The rows of a group lie close to one hidden flat surface of 10 dimensions, which passes through zero. Surfaces can cross.
(in the rows, 128 means zero)
Known rows, each followed by its group:
[122 114  89 124 127 145 126 114 125 122 157  99 169 120 152 111 125 140
 164 155]
J_74
[109 149 122  90 125 128 123 169 171 108 164 111 121 138 134 137 104 136
 133 137]
J_345
[145  98 156 100 155 141 124 107  86 107 133 157  90 131 143 135 156 102
 148 105]
J_744
[134 126 110  87 126 107 152 150 135  95 165 118  82 124 171 132 165 125
 156 150]
J_803
[133 145 121  96  90 133 110  99 125  94 168 143 120 132  99 141 145 181
 149 139]
J_744
[168 142 143 124  98 117 184 133 144 139  95 145 145  93  79 106 104 184
 157 180]
J_224
[101 160 118  91 102  85 158 122 115 136 137 125 124 168 178 143 166 178
 137 126]
J_74
[134  86 141 149 120 131 174  96 113 123  92  95 126 113 119 130 127 122
 126 126]
J_744
[123  83 139  94  59 102 108  99 125 140 106 181  42  83  80 142 149 105
 204 121]
J_345
[ 99 106 124 188 135 136  76  76  86 182 107 130 135 117 121  92 135 141
 140 145]
J_74
[143 134  93 148 105 147 149 110 103  81 158 128 151  93 105 108 164 151
 115 108]
J_74
[105  93 186 134 123 129 124 105  89 162 103 125 112 133 121 113 132 147
 115 111]
J_160
[107 169 112 204 203 100 150  97 130  97 147  95 154 143 126 130 167 141
  97  90]
J_74
[ 56 132 186 177 134 113  83  98 174 119 104 156 146 101  81 137 102 151
 116 110]
J_224
[133 115 123  81  96 176  70 122  72 143 151 188 118 129 150 113 140 145
 147 130]
J_744
[117 122 122  95 110 162 154 136  93 152 101 125 140 132 121 125  90 153
 118 117]
J_224
[132 125 117 101 181 138 183 153  98 119 131  90 115 174 191 154 125  83
  91  86]
J_345
[ 77 132 116  89 130 113  85 147 124 154 134 178  58 129 141 141 136  90
 163  94]
J_803
[ 81  73  85  83  96 139 162 101 113 105 122 136 111  95 123 145 115 114
 201  93]
J_160
[162 136 150 136 131 113 109 123 148 120 135 158 142 114 129 116 149 139
 150 159]
J_224
[126 157 138 120 130 116  54 189 169 189 133 196 134  95 122  78 114 132
 172 178]
J_744
[175 126 116 144  57 124 107 105 149 102 154 119 126 103  94 127 153 154
 140 178]
J_160
[132 157 133 160 170 127 121 121 131 134 125 110 139 153  92 133 116 136
  95 111]
J_160
[155 147 106 103 133 133 161 179 134  85 158 152 135 109 141 118 147 105
 123 100]
J_74
[119 165 171 120 149 110  71 122 137 126  82 249 111 137 164 159 144 101
 113 118]
J_345
[116 149 112 115 127 154 123 155 145 121 155  89 131 146  98 139  84 137
  98 105]
J_744
[137 148  93 148 112 105  88  92 193  72 175 144 169 109 125 145 141 130
 176 163]
J_74
[118 159 129 102 167 108 148 152 149 138 173 102 136 133 119 103 122 186
 172 164]
J_744
[111 107 153 124 121 123  80 146  91 163 150  87  39 164 135 126 156 101
  89 106]
J_160
[137 150 111 151  72 135 115 129 146 109 117 144 161 103 136 124 126 148
 107 154]
J_224
[135 154 145 136 131  96 136 153 163 117 109 157 133 130 149 142 142 102
 113 130]
J_224
[164 142 117 108 107 116 133 120 142  80 170 124 130 139 146 143 167 141
 137 149]
J_744
[101  65 165 106 155 136 153 121  97 171 111  82 121 125 124  97 104 133
 159 121]
J_224
[124 171  83 178 158 141 131 155 127 146 127 125 147 108 112  95 108 139
 113 153]
J_224
[ 84 145 136 184 205  98 115  71  94 146 128 124  98 133 120 114 172 150
 144 107]
J_744
[145 132  94  88 125 100 155 161 160 116 172  70  67 167 126 163 135  81
 135 108]
J_160
[163 138 141 162 110  97 105 120 157  92 133 138  89 111 168 142 180 119
 121 198]
J_345
[151 137 112 159 100  85  93 100 157  69 132 183 121 106 178 153 209  78
 130 136]
J_160
[138 151 170  73  43 118  91 152 164 126 158 140  64 133  52 149 116 173
 119 152]
J_160
[133 121 172 131 174 165 183 158  99  65 156 120 152  98  93  99 135 163
  73  71]
J_803
[131 133  75  79  54 147  85 122 104 134 152 171  70 114  99 142 141 123
 167 125]
J_224
[162 119 143 163 150 159 177 121  86 133  92  83 202 156 184 112 132 146
  61 137]
J_224
[132 106 153 144 112 137  98  92 126 117 136 100 118 134 135 136 123 149
 121 171]
J_345
[ 71 184 176  98 102  85  75 117 126 193 104 175  89 200 119 158 138 173
 116  96]
J_803
[106  84 145  51 152 135 150 147  98 158 106 137  74 141 151 143 103  85
 169  95]
J_345
[110 117 131 131 153 150 162 107 106 130 114 106 144 117 123 118  93 164
 133 150]
J_803
[131 146 105 123 127 129 141 108 143 116 123 100 150 171 138 171 107 130
  99 118]
J_803
[132 129 105 113 112 106 122 147 143 110 132 151  99 135 168 155 154  69
 128 115]
J_744
[112 136 132 165 136 148 111  95 101 137 109 130 149 141 122 125 132 147
  92 111]
J_803
[129  92 132 113  89 133 139 144 100 168 139  67 120 148 107 109 130 134
 117 106]
J_803
[142 129 129 127 145 124 138 175 158 120 154 113 111  89 124  88 115 145
 152 194]
J_160
[149  76 150 112  94 159 126 152 157 100 116 127  87 109  79 170  85  46
  96  75]
J_744
[125 100 106 154 130 154 108 107  84 151 126  86 128 143 149 122 132 114
 108 133]
J_74
[128 149 161 116 134 105 128 138 122 150 114 146 144 140 156 114 139 163
 126 156]
J_803
[131 166 147 136 168  93 131 144 175 121 118 146 136 159 125 150 121 106
 109 107]
J_803
[134 147 182 152 160 127 156 131 148 111  99 148 135 123  69 142  99 148
  85 101]
J_74
[175 127 103 101  49 116  82 160 125 152 139 147 144 139 181 122 172  93
 128 150]
J_803
[146 139 110 121 146 141 159 161 123 128 131 117 178 144 152 113 122 133
 108 120]
J_345
[116 164  87 116 152 131 187 175 138 101 158  89 153 147 140 132 121 135
  97  91]
J_345
[162 126 135 119  64 137 114 120 111 155 144  92 123 167  91 134 121 158
  99 133]
J_160
[182 140 115 149 109 136 145 132 155  94 160 100 190  92 123  91 126 184
 136 211]
J_224
[143 104 108 123  96 117 105 132 128 145 136 146 147  91 152  92 151 141
 195 189]
J_74
[132 128 140 127 159 113 177 149 114 117 100 137  69 109 169 126 144 115
 122 155]
J_345
[167 104 117 175 117 106 129  94 116 126 125 113 140 114 103 113 169 109
 143 124]
J_345
[127 142 130 135  94  87 100  99 173 118 137 149 133 114 123 142 148 146
 173 167]
J_74
[110 179  84 112 154 147  81 180 162 132 145 194 123  99 121 113  86 119
 155 157]
J_160

New rows, each followed by its group:
[178 102 131 144 111 130 180 113 124 147 111 107 204 102  76  87 128 166
 164 134]
J_345
[156 129  90  94 117 205 121 143  95 100 139 126 193 164 196 135 103 115
  75 123]
J_74
[145 124 125 138  98 137 118 125 134 136 120 119 157 144 100 138 117 117
  97 103]
J_803
[ 89  99 111  95 101 122 209 123 127 126  90  84 110 136 129 165  93 127
 135  94]
J_744
[100 115 111 123  90 143 153 103 128 109 115  97 114 136 104 172 103 118
 101  84]
J_744
[130 168 147 139 158 106 162 164 111 124 117 158 111 129 128 120 166 123
  89  80]
J_74
[105 170 100 178 177 148 143 150 117 131 143  92 171 141 131 105 118 149
  65 101]
J_345
[ 88 141 130 147 139 141 111 128 175  89 170 103 171 109 106 118  96 172
 123 146]
J_224
[135 110 113  88 121 106 144 170 144 127 102 161 105 129 205 154 148  42
 138 118]
J_744
[149  89 152 148 106  86 127  93 114 171  82 137 138 126 123 119 168 115
 165 124]
J_160
[188 101  54 132 102 161 122 126 136  75 190  74 146 115 164 132 144  76
 130 159]
J_74
[129 172  77  74 124 161 129 147 112 142 154 165  98 124  70 123  88 162
 165 131]
J_224
[144 105 149 160 141 128 152 112 148 114 126  92 102 103  55 132 103 127
 127 125]
J_74
[163 146 155 133 182 135 134 134 102 153 104 163 167 146 154 108 131 144
 123 139]
J_224
[161 149 101  60 102 138 141 169 152  77 166 129 150 152 181 151 131 118
 126 142]
J_224
[ 75 159 126 143 177  89 137 110 152 115 144 108 107 156 117 161 133 131
 128  79]
J_74
[ 81 105 179 105 165 150 168 122 101 125  86 150 166 116 150 118  95 159
 129 113]
J_160
[100 166 187  73 166  92 129 171 205  86 130 183 139 159 156 182 107 105
 123  84]
J_224
[178 123 204 150 122 109 113  85 151 115  87 176 165 116 132 131 137 159
 137 189]
J_345
[122 148 136 121 133 102 147 160 185  95 162  89 108 115 129 131 114 152
 140 181]
J_345
[156 160 156 138 132 135 155 129 124  24 167 169 140  84 147 120 183 179
 100 143]
J_803
[116 146 157 156 150  82 187  52 144  74 121 106 114 135  79 173 151 180
 136 104]
J_744
[130 127  93 128 106 111 133 170 153 136 123 114 124 136 164 138 126  77
 122 130]
J_744
[127 122 139 172 155 147 128 112 117 125 118 126 141 114  99 117 116 133
 105 115]
J_74
[150 128  89 129 138  95 143 125 144 124 134 126 130 145 162 151 162  62
 144  97]
J_160
[170 134 167 105 125 127 158 182 131  95 157 143 157 108 145  94 165 146
 114 128]
J_803
[140 155 157 186 168 130 117  82 100 134  95 154 148 146  97 129 138 152
  89 112]
J_224
[142  86 105 119 125 134 151 101 101 117 146  81 113 159 135 160 147  92
 122  86]
J_345
[173 123 131 141 162  82 131 165 158 192 116 118 128 115 108  85 127 102
 191 174]
J_160
[165 194 129 136 119 126 123 109 158 117  93 191 225 165 112 165 113 151
  97 108]
J_160
[156 129  91  51 107 129 189 168 102 136 124 120  85 167 167 158 132  85
 127  98]
J_224
[135 147 115 108 174  74 159 175 180 128 143 142 133 132 109 135 136  84
 170  80]
J_345
[146 126 126 122 125 140 162 127 162  90 132 122 159 119  91 149  91 124
 123 113]
J_803
[129 135 121 137 151 118 145 124 139 129 132 123 177 121 145 102 127 166
 153 157]
J_74
[ 82 165  97 104 145  91 126 150 139 119 156 167  81 135 139 145 163 100
 147  69]
J_74
[138 136 178  81 118 112 130 162 139 157 130 114 106 175 118 141 124 142
 105 112]
J_160
[141 119 122  67 106 105 160 159 154 133 126 143 132 134 138 139 120 114
 173 129]
J_160
[192 160  97 137 141 107 171 163 206  99 167  79 151 101  78 118  99 155
 168 203]
J_160
[144 190  91 156 134 154 110 119 155  81 132 181 190 118 126 144 110 145
 104 144]
J_160
[149 137 145 127 122 108 154 134 138 111 140 112 127 132 118 125 153 153
 116 131]
J_803
[141 144 117  74 166 165 124 202 132 134 128 191 190 119 196  98  94  97
 142 137]
J_74
[124 138 113 183 118  90 133 124 164 105 152  94 102  90  66 115 144 152
 141 147]
J_345
[104 151 112  65  87 160 140 172 116 137 117 174 148 111 137 113  95 164
 134 138]
J_345
[ 81  98  80  95 119 178 110 129 104 114 161 117  72 126  89 150  93  80
 131  58]
J_74
[104 142 107 109  83 139 139 109 136 115 173  77 119 131  56 136 101 200
 136 127]
J_744
[ 96 108 132 118 154  97 118 151 116 200 122 103  72 142 122 118 126 105
 159 108]
J_803
[143 151 152 114 123 115  71 180 131 174 104 223 158 113 167  91 148 106
 135 143]
J_803
[ 96 165 130 129 139 129 113 127 138 120 126 162 139 146 100 147 116 130
 106  74]
J_345
[ 72 165  97 137 152 156  74 118  78 138 127 195 123 148 142 136 146 105
  86  44]
J_74
[148 127 131 123 137 120 139 109 126  95 164 101 108 131 109 136 150 138
 135 130]
J_744
[117 140 132  74 104 141  73 119 121 101 163 187  77 133 105 159 144 118
 144  94]
J_744
[140 114 178  93 161 124 179 111 124  95 118 136 134 129 118 143 124 157
 146 119]
J_744
[ 91 117 143  82 107 127 163 150 176  91 144 100 140 137 138 168  90 127
 112 103]
J_224
[ 77 118 136 136 160 160  89 113 129 126 168 108 146 113 101 106  90 162
 149 133]
J_224
[178 101 129 121 108 203 130  97  61  99 144 102 174 143 146 114 129 158
  82 138]
J_744
[ 39 123 173 111 167 159 100 158  96 155 157  88  23 145  85 125  84 152
  75  86]
J_160
[152 128  85 166 114 183 140 114 100  98 147  92 175  94 150  90 127 166
 106 190]
J_160
[ 85 127 123 121  87 110 138 141 160 123 110 125 105 116 110 153 110 119
 123 106]
J_224
[130 114 130 126 151 139 138 102 107 101 152  86 138 167 153 152 142 118
  98  91]
J_224
[159 163 166 116 153 119 204 164 144  96 116 121 144 150 119 142 116 144
  68 102]
J_74
[117 129 156 176 147 138 148  93 109 129  94 127 122 115 100 120 121 162
 102 132]
J_345
[117 109  88 101 103 141 137 117 123 113 164  95 142 120 128 123 125 150
 164 141]
J_74
[156 169 126 108  61 156 110 129 128  86 120 187 172 135 179 143 135 160
  84 168]
J_345
[156 133 105 132 111 149  86  94 115 105 156 131 172 181 167 162 157  95
  83  96]
J_345
[117 104 139 119 162 141 181 157 131 131 130 122 123  68  57  90  95 144
 177 107]
J_74
[108  80 123 115 130 139 140 120 115 162 136  74 111 124  85 108 102 135
 166 118]
J_345
[112 155 135 122 114 146  35 128 158 132 163 148 183 164 145 141 107 130
 110 139]
J_345
[ 86 144 104 107 117 126 128 176 127 122 140 130  49 101 153 123 128 131
 129 159]
J_345
[ 65 126 109 155 158 138 127  63  90 133 124 103  69 127 122 138 121 160
 147 141]
J_803
[121 138 109 148 135 129 128 145 123 140 116 129 134 126 142 120 129 114
 107 134]
J_224
[124 141 136 149 150  69 129 149 211  79 180  68  43 120 125 155 147 110
 137 182]
J_345
[130 146 136 130 113 108 117  94 142 125 122 111 173 169 175 152 129 169
 122 166]
J_74
[114 141  89  60  78 109 157 181 141 139 114 155  55 138 137 175 118  78
 138  90]
J_224
[102 133 139 144 138 142 107 111 108 149 129 114  99 141  89 128 109 143
  99 100]
J_160
[119 142 137 159 127 128  74 133 131 128 118 168 168 126 182 116 148 115
  99 139]
J_224
[109 127 121 177 188 113 127 108 110 179 119  86 107 151  81 125 115  99
 123  84]
J_160
[102 126 128 129 145 148 122 118 117 132 113 147 120 116 114 130 102 131
 140 117]
J_803
